There are 5 ways to turn a row about zero (a turn may also mirror it). The second row of each pair is the first, turned, with some noise. The first 45 pairs use one turn. New pairs use 2 turns, one after the other, and a turn may come again.
In the rows, 128 means zero.
Some pairs, each with its turns in order after it:
[168  84  87  92 146 146 125 164]
[137 148 132 183 169 183 132 148] -> z_638

[ 78 160 148 143 118 107  84  82]
[153 163 136 176  77  84 132 138] -> z_110

[ 95 120 175 175 164 152 108 129]
[ 88 177 123 128  75 132 151 105] -> z_110

[138 153 126 124 141  80 150 175]
[125 183 146 124 134 128 106 176] -> z_597

[105 137  86  87 112 114 148 123]
[ 92 137 133 131 175 113  98 141] -> z_638

[110 152  84 102 152 159 155 145]
[162 148  82 142 110 106 164 130] -> z_23

[ 86 153 120 137 153 116 153 141]
[133 126  76 154 118 130 116 150] -> z_23

[132 158  90 150  91 134 112  81]
[ 96 148 152 117 126 151 181 163] -> z_774

[ 84 126 152 132 100 162 116 110]
[125 143  80 103 123  92 153 130] -> z_638

[ 93 111 128 169 174  89 154  88]
[120 128  66 156 170 107 177 118] -> z_774

[100 100 167 127 145 176  76 150]
[105  79 158  94 130 181 152 104] -> z_597

[170 179  82 146 133 157 125 134]
[164 147 155 141  75  91 145 149] -> z_23

[141 144 107 136 118 168  94 109]
[113 132 113 184 137 139 107 125] -> z_110

[114 134 124 103 125 141 130 122]
[142 124 118 130 146 119 147 124] -> z_23

[142 113 151  88  92  93  86 168]
[188 115 135 133  89 175  99 130] -> z_774

[136 143 114 152 153 158 129 148]
[135 109 104 116 131 156 125 162] -> z_597

[157 101 120 151 122  83 175 166]
[154 131 126 119 171 161 129  62] -> z_774

[109 102 137 130  87  99 177  95]
[123 160 134 187 139 145 156  95] -> z_774

[ 90 114 176 106 171 154  86 149]
[143 183 133  92 128 138 192 111] -> z_638

[115 104 121 158 104 107  97 172]
[ 96 102  87 118 113  98 150 150] -> z_110

[128 165 126 116 177 127  80  86]
[198 121 129  89 122 147 104 100] -> z_597

[155 103 141  89 127 108 148  81]
[ 99 137 112 175 136 167 102 128] -> z_774

[ 83  90 141  79 175 151 154 162]
[134 119  40  94 139 138 145  90] -> z_23

[178 137 147 127 120 112 100 158]
[145 138 162 131 180 128 145 150] -> z_597

[163 167 109 167 162 152 155 138]
[158 142 134 154  54 120 119 125] -> z_23

[166  97 109 175  81 112 176 149]
[ 98 131  91  74 178 101  98 151] -> z_110

[167 116 130 123 171 100 171 171]
[140 100 113 114 182 138  86  82] -> z_774

[ 79 104 152 124 112 158  89  88]
[112  95 129 103 112 131 155  59] -> z_597

[122 149 123 169 172 123 126 132]
[117 114 109 151  79 118 109 142] -> z_23

[ 89 163 115 145 113  96 105 157]
[181 109 146 120 128 119 168 143] -> z_774

[133 106  99 174 158 108 111  83]
[101 128 136 131  65 153 114 164] -> z_638

[174 114 142 171 136 159 115  86]
[150  91  89 145 186 139 129 104] -> z_597

[177 139 115 134 145 121 109 132]
[135  98 151 138 124 168 133 138] -> z_638

[ 85 133 160 149 166 149 170 101]
[107 143  82 130 105 182 113  92] -> z_597

[168 168  90 178 105 120 135 154]
[122  58 113 138 120 166  89 105] -> z_638

[156 173 103 153 128  92 129 158]
[149 162 119 106 154 110 122 181] -> z_597

[136 145 120 178 107 165 142 177]
[ 86 143  76 127 170 119 149 105] -> z_110

[177  82 100 110 130  88  85  92]
[148 128 165 135 123 163 112 214] -> z_638

[165 175 175 136 145  79 114 150]
[181 158  85 109 114 155 167 158] -> z_110

[161 145 112 147 115 133  87 151]
[131 137 164 102 103 100 122 158] -> z_23

[149 173 110  88 111  93 133 137]
[190 106 123 135 162 130 143 145] -> z_110

[ 95 144 121 132 127 115  83 164]
[182 115 128 106 108 112 143 151] -> z_774

[130 126 125 163  77 110 121 136]
[122 131  85 121 132  81 115 147] -> z_110

[154 149  81 112  96 124  97 130]
[137 151 165 118 132 101 165 166] -> z_23

[ 77 137  92 175 158 140  77  84]
[ 61 141 100  81  70 152 143 153] -> z_638

New pairs. What belongs after each?
[167 111 180  94 172 169 119 161]
[166 133 148 173  81 168 111  77] -> z_638 z_23

[177  78 110 135 103 154 176 167]
[ 92 132 100  52 128 133 173 114] -> z_638 z_774

[134 123  87 162 125 147  91 138]
[108 113 174 143 116 121  91 141] -> z_597 z_597

[ 77 139 145  82 155  97 174 123]
[139 123 145 126  56 180 108 115] -> z_774 z_638

[127  85  82 172 147 120 178 108]
[109 119 102  63 150  99 172 127] -> z_638 z_597

[148 119 122 151 174  86 147  84]
[151 114 151 144  61 128 153  99] -> z_638 z_774

[157 125 177  95  92 125  93 152]
[157 124 151 185 154 147  96 155] -> z_638 z_597

[137  99 180 127 161 163 162 173]
[143 126 179 195  94 145 120 113] -> z_638 z_23

[132 168 133 169 177 109  97 170]
[124 174 142  70 176 115 121 163] -> z_23 z_23

[168 152 120 119 158 126 148  77]
[103  82 138  89 103 106 109 136] -> z_110 z_774

[126 165 160 116 169 152 113  96]
[135 177  93 152 148 128 101 102] -> z_110 z_110

[149 177 159 138  81 163 140 106]
[107 103 161  74 129 118 100 175] -> z_638 z_110

[ 80 175 107 113 158  78 131 168]
[160  93 196 136  95 140 100 165] -> z_597 z_774

[128  86 161 164 170 118 159  81]
[ 91 153 151 168 100  84  84 113] -> z_23 z_110

[ 84 163 141 161 139  96 168 148]
[ 75 115  88 170 143 127 148 153] -> z_23 z_110

[129 172 148  91 174 173 128  91]
[134 134  80 170 145 184 101 101] -> z_638 z_23

[139  88 125 141  98  93 115  91]
[129 114  76 155 146 145 159 149] -> z_597 z_774

[123 108 108  96 119 119 110  94]
[136 141 134 113 148 151 126  84] -> z_638 z_638

[ 80 133 161 130 102 127 131  99]
[163 121 140 153 159 167 130 148] -> z_638 z_774

[103 144 156 163 122 109 169 157]
[123 132 156 101 102  69 130 149] -> z_23 z_23

[ 77  78 100 132 109 120 101 103]
[179 118 175  99 139 120 123 168] -> z_638 z_774

[106 172 179 104 114  94 113 111]
[103 176 142 110 122 136  71  94] -> z_774 z_23

[146 162 110 123  97 176 112 133]
[156 100 114 102 171 145 105 133] -> z_774 z_23

[103 121  90 172 173 161 174 163]
[107  85 102 150 111 181 178 167] -> z_774 z_23

[132  83 135  82 127 103 177 125]
[121  90 147 131  85 139  86 170] -> z_638 z_23

[163  85 109  92 172 125 167 115]
[113  94 119  84 196 124 144 119] -> z_597 z_597

[104 142  80 178  98 141 160 113]
[176 171 143 121 174 149 145 148] -> z_597 z_774

[ 89 133  87 137  76 148 162  87]
[107  72 100 106 170 114 182 120] -> z_23 z_774

[177 121  83 112 152  92 126 155]
[136 134 204 149 125 107 112 110] -> z_23 z_774

[174 118 153 111 130 136  88  77]
[166 169 133 146 108  74 147 130] -> z_23 z_638

[119 133  90 116 107  97  90 110]
[163 124 110  94 123 142 138  84] -> z_110 z_774

[ 91 114 110 175 153 116 156  85]
[124 148  87 187  96 149 138 144] -> z_774 z_23

[113  84 103 116 122 150 127 165]
[120  89 146 121 124 165 127 169] -> z_774 z_774

[102 154 127 173  98 132 173 133]
[122  95 119  71 113 139 166 142] -> z_23 z_774

[ 78  95 103  99 117 133  93 138]
[161 136 133 104  83 148 126 176] -> z_638 z_597

[138 109 121 122  87 163 104 142]
[158 166 152 134 125 143 108 110] -> z_23 z_597

[179 171 114 118 168 148 149 121]
[108 145  95 153 111  91 145  78] -> z_638 z_774

[160 129 141 163 168 172 176 144]
[137  67 100 121 129 104 124 190] -> z_23 z_638

[ 87 130 139 137 134 100 112 149]
[100  94 135 147 125 125 159 141] -> z_23 z_110

[178 101 157  85  80 140 100 153]
[123 185 128  54 107 141 135 109] -> z_597 z_110

[179  79 131 108 110  86 101 168]
[ 96  90 125  63 102 136  82 114] -> z_638 z_774

[117  82 156 173 169 120 156 145]
[105 156 104 140 172 162 156 168] -> z_774 z_774

[119 131 107 147 146  83 150 125]
[158 123  99 108 123 164 119 146] -> z_110 z_23

[138 148  84 131  93 142 135 174]
[136  76 162 111 160 141 118  96] -> z_23 z_638

[ 80 156 108 141  88 176 133 115]
[132 185 147 128 104 103 130 183] -> z_110 z_110

[129 172 108 147 131  92 180 176]
[146 125 138 170 149 180  78  93] -> z_774 z_597

[152 103 142 121 108 120 123 152]
[152 111 129 142 160 138 125 147] -> z_638 z_597

[152  97 152  84 122 101  81 101]
[110  85 158 136 164  99 176 140] -> z_110 z_597

[171 169 174 130  85 166 175 120]
[227 101 113 120 124 115 103 126] -> z_110 z_597

[ 94 122  97 144  90 116 117  83]
[146  95  94 126 150  92 164 114] -> z_23 z_774

[177 170 173 151 131 145 125 130]
[ 94 127 111 117 191 131 128  86] -> z_774 z_23

[155  86 171 116 131 142 144  99]
[129  97 146 111 144 163 150  75] -> z_638 z_774

[160 134 172 144  96 116 124 166]
[ 90 117 130 155 169 151 109 158] -> z_110 z_638

[161  77  97 106 140 138  88 171]
[ 90 112 150  68 132  84 101 121] -> z_638 z_774

[101  77 157 174  81 165  94 142]
[165 129 162 165  56 136 149 167] -> z_23 z_110

[103  79 154  95 143 125  91 141]
[ 86 113 139 154 128  94 168  99] -> z_110 z_597

[112 165 145  99  94  89 176 120]
[103 121  93 134 185 176 116 106] -> z_774 z_597

[174 101  82  84 129 158 166 156]
[107 120 115 145  56  95  76 109] -> z_638 z_23

[119 142 172 102 111 145 116 115]
[131 133 175 152 140 120 101 122] -> z_638 z_638

[100 162  84 158 102 150 144 148]
[142 185  96 119 147 133 150 161] -> z_597 z_23

[156 121 122 137  87 108  96  91]
[135  87  98 119 137 148  85 116] -> z_23 z_23

[ 91  97 176  92  77  91 123 137]
[ 98 156 177 104 173 175 164 141] -> z_110 z_23

[120 157 157 116  92 178  77 135]
[ 94 145 144 171 160 126  90  84] -> z_597 z_774

[123 179 140 174  83 174 145  82]
[151 152 150  71 112  64 139  81] -> z_774 z_110

[139  81 119 127 113 146 158  89]
[127 155  93 122 129 137 181 120] -> z_597 z_774

[155 163 129  89 139 179 138 175]
[164 101  89 147  68 143 105 142] -> z_774 z_774

[180  84 164 140 165 113  84 101]
[105 162 152 138  72 196 110 144] -> z_597 z_110

[163 111 125  92 162 116 120 128]
[110 126 126 173  92 130 150 123] -> z_23 z_597

[136 151 130 157 128  83 107 175]
[122 105 142 100 189 122 151 131] -> z_110 z_110

[ 95 122 156 108 172 129 176 151]
[ 92  83 133 165 139 129 175 147] -> z_638 z_774

[ 93 153 152 170  88 144 176 128]
[153 183 147  79 114 100 106 127] -> z_774 z_110

[152 100 105 171 133 118 165 127]
[142 103  79 104 101 141 123 147] -> z_638 z_638

[114 170  85  99 101 157 144 157]
[180 128 171 102 131 122 157  92] -> z_774 z_638

[129 143 138 169 107 142  77 135]
[125 135 115 153 170 121  77 135] -> z_597 z_774

